The rows of a group lie close to one hidden flat surface of 5 dimensions, which passes through zero. Surfaces can cross.
Some rows, each with its group after it:
32 -5 -4 12 14 -28 -9 -8 28 -16 -35 -12 15 28 34 : k_241
1 3 8 -8 8 13 16 6 7 14 14 -2 1 -12 -14 : k_316
-25 4 17 1 -28 16 2 -1 -36 7 29 -4 -25 -34 -45 : k_968
-27 4 -13 -15 1 23 31 8 0 11 -2 33 -10 33 17 : k_230
51 -5 11 -4 31 -13 32 -12 36 7 -28 17 -10 15 26 : k_615
-29 8 -39 14 12 -15 -7 20 2 -22 -37 0 -15 21 16 : k_316
21 -9 15 8 -7 -8 -7 -21 1 -7 2 -1 12 -8 -1 : k_241
7 -3 -22 6 13 6 12 16 19 22 -7 16 4 3 -7 : k_261
-4 -9 39 -4 -40 9 -18 -32 -26 -3 42 -12 19 -29 -20 : k_615
-11 -7 2 19 -12 -21 21 5 -4 7 -22 26 -38 16 12 : k_261
-64 6 -24 1 13 8 16 9 -16 -7 11 1 -38 -20 -36 : k_241
-29 17 -22 37 4 -22 -22 10 -22 -31 -35 -27 -36 -11 -32 : k_968
33 17 21 -2 -8 30 -6 -10 -10 14 36 -16 9 -38 -49 : k_421
34 4 46 8 -18 2 3 -29 -9 4 21 -13 7 -23 -25 : k_421
21 -8 -12 10 11 -18 7 10 22 6 -28 7 3 24 27 : k_968
-62 24 -41 -9 47 2 4 21 7 -32 -8 -27 -8 7 0 : k_968
-24 18 36 -27 -31 11 16 9 -30 -4 12 -3 -21 24 19 : k_241
-33 6 0 10 6 -24 6 -8 -6 -16 -10 -3 -29 4 -1 : k_615
56 26 -18 27 40 -23 1 6 43 -8 -51 -28 -1 15 -4 : k_421
51 -3 9 -17 -8 31 -9 6 10 26 27 -1 46 -13 -10 : k_316
21 16 -15 -21 43 33 25 27 21 22 -6 5 -4 -7 -1 : k_615
18 10 6 -12 35 -8 0 1 30 -9 0 -29 14 3 7 : k_316
-36 -2 14 3 0 -27 34 -28 -1 -15 -22 23 -36 40 34 : k_230
-56 17 -2 12 0 11 31 18 -20 5 12 10 -51 -19 -47 : k_421
-53 1 -13 17 57 -24 23 -35 16 -37 -7 -19 -32 -18 -26 : k_261
-1 -3 -11 -17 -16 42 14 21 -6 30 15 30 18 5 -3 : k_230
21 20 -21 -13 1 5 -36 38 0 -13 -28 -26 27 30 33 : k_261
-12 -4 16 -27 -22 36 29 -14 -18 11 18 39 7 21 16 : k_230
31 -8 -27 3 -5 13 -2 38 19 32 -14 30 19 15 11 : k_261
-3 -13 9 -6 -26 25 14 8 -14 30 28 34 -3 -11 -23 : k_421
3 -4 1 -11 -33 26 -45 -7 -32 -10 15 -8 34 -16 -4 : k_316
15 -8 27 -9 0 -12 -4 -26 4 -6 12 -12 15 9 18 : k_968
-27 -4 8 11 11 -5 21 -15 -5 -1 9 5 -25 -8 -19 : k_261
39 -15 -3 15 12 -5 -22 -26 19 -4 1 -12 36 -31 -17 : k_241
44 -19 8 9 -41 0 -22 -2 -3 19 8 14 41 6 8 : k_615
-3 15 -16 2 15 12 4 21 2 5 -2 -11 -5 -6 -21 : k_421
25 -12 43 2 1 -4 45 -14 19 32 22 18 -19 -9 -11 : k_316
-38 -6 -45 22 -18 -8 -7 38 -5 13 -13 22 -9 18 0 : k_615
2 3 -35 29 20 -29 -11 28 20 4 -31 -6 -18 -6 -7 : k_230
-32 20 -26 -28 12 57 1 27 -7 3 21 0 18 3 -5 : k_230
11 -5 19 2 -8 -16 -4 -18 -3 -9 -5 -3 6 6 14 : k_241
-16 -9 -16 -13 16 2 38 13 20 17 -1 30 -12 18 19 : k_968

New rows. What belongs after each?
-65 -19 -8 -32 -23 24 -13 4 -27 -5 39 15 1 -7 13 : k_421
54 13 -5 -27 -11 21 -47 18 -2 -6 -3 -34 60 10 28 : k_261
-47 -1 9 12 26 -30 15 -37 -3 -36 2 -20 -39 -12 -12 : k_261
30 4 -18 14 7 -8 -15 12 13 -2 -30 -9 13 12 12 : k_968
0 8 9 17 -36 22 -25 10 -36 9 12 3 -9 -37 -48 : k_968
-23 0 -13 -7 -1 35 -4 13 -10 6 32 -1 2 -40 -39 : k_241
42 11 -10 14 -10 -5 -51 0 -4 -14 -21 -26 32 -16 -11 : k_968
4 17 -10 -8 6 23 -8 12 -1 -1 14 -19 8 -24 -28 : k_421
-3 -11 -6 38 7 -54 18 6 14 3 -37 19 -46 12 6 : k_230
11 -3 7 -21 35 -17 1 -25 34 -27 -5 -22 25 29 46 : k_968
-47 -27 12 -30 -37 18 0 -7 -38 12 42 32 -5 -8 4 : k_421
-17 17 -10 6 -5 11 -24 10 -23 -13 3 -24 -5 -23 -32 : k_968
45 -21 48 28 -49 -19 0 -31 -16 16 0 19 -2 -10 -8 : k_968
-11 21 20 -21 35 4 -5 -24 0 -37 9 -46 -3 -22 -5 : k_615
26 0 2 19 -18 -8 -21 -6 -6 -1 -16 2 0 1 -4 : k_968
47 -31 24 43 -26 -44 13 -3 14 29 -19 27 -20 -2 1 : k_230
-39 12 -39 4 3 8 5 47 -13 2 -20 7 -29 23 4 : k_261
-21 31 -41 1 44 7 -7 34 15 -11 -17 -36 -10 -8 -25 : k_421
1 -18 39 21 2 -33 -6 -57 -4 -25 6 -15 -14 -23 -10 : k_241
38 -13 -34 -2 6 7 -9 30 21 24 -25 24 39 28 37 : k_421
4 -12 54 -5 -6 -27 -1 -59 -8 -25 18 -19 6 -4 17 : k_968
10 -18 9 18 -29 7 15 18 -12 42 26 34 -23 -36 -32 : k_230
-28 -8 -12 -11 41 -31 42 -2 33 -11 -18 9 -18 49 46 : k_968
30 2 -33 13 -20 25 -8 49 -3 38 -6 31 13 -8 -19 : k_968
34 9 16 -18 -12 30 -48 -16 -16 -9 33 -38 46 -28 -22 : k_968
12 -19 -32 -5 -13 12 -1 30 13 21 -9 36 25 25 39 : k_421
-18 26 9 -44 -26 45 5 39 -30 10 27 -7 9 20 12 : k_241
11 -26 14 -15 -16 13 48 3 16 44 21 52 6 19 22 : k_968
38 -9 -27 9 19 -1 -12 7 32 4 -16 4 25 0 5 : k_241
-44 -17 -7 27 26 -10 50 -22 18 8 15 33 -39 -25 -38 : k_261
37 4 -41 18 -6 16 -13 48 11 32 -27 28 9 2 -7 : k_968
12 12 13 -18 37 12 31 5 19 0 -3 7 -19 -7 0 : k_615
18 15 -3 -9 6 -23 2 20 13 -8 -38 -10 7 53 55 : k_241
-19 9 38 -6 29 -28 16 -40 -7 -33 -5 -23 -29 -6 3 : k_615
27 -15 -2 9 8 -17 10 -14 24 11 -11 13 11 4 10 : k_261
39 -4 9 21 -26 -4 -20 -2 -13 6 -11 5 9 -10 -11 : k_968
21 -17 -21 -7 -40 44 -17 27 -21 36 17 35 33 -9 -5 : k_316
47 -5 -21 27 -3 -22 -14 14 24 8 -43 6 12 21 19 : k_968
64 -6 41 -11 -21 -10 -10 -23 4 8 -3 -2 35 24 38 : k_241
29 -5 -8 -33 -11 41 7 1 3 22 4 26 45 32 28 : k_230
7 16 8 -41 -14 51 -20 24 -20 4 33 -20 37 -5 1 : k_241
-27 18 19 -19 -32 21 -26 10 -42 -19 27 -22 -3 -9 -8 : k_261
9 -12 25 -9 -7 -18 -27 -35 -3 -31 3 -18 22 6 28 : k_421
-4 8 -12 0 1 1 -17 5 -6 -12 -11 -9 6 3 5 : k_316
12 3 18 -25 -12 23 -10 -14 -13 -5 17 -7 32 -3 2 : k_230
-24 18 24 -9 2 -31 10 -16 -8 -34 -20 -21 -29 34 36 : k_241
73 -21 34 27 -22 -30 -9 -22 14 16 -10 3 17 -7 17 : k_230
-16 -3 30 -1 -25 -8 -18 -31 -25 -20 24 -20 -1 -15 -9 : k_615
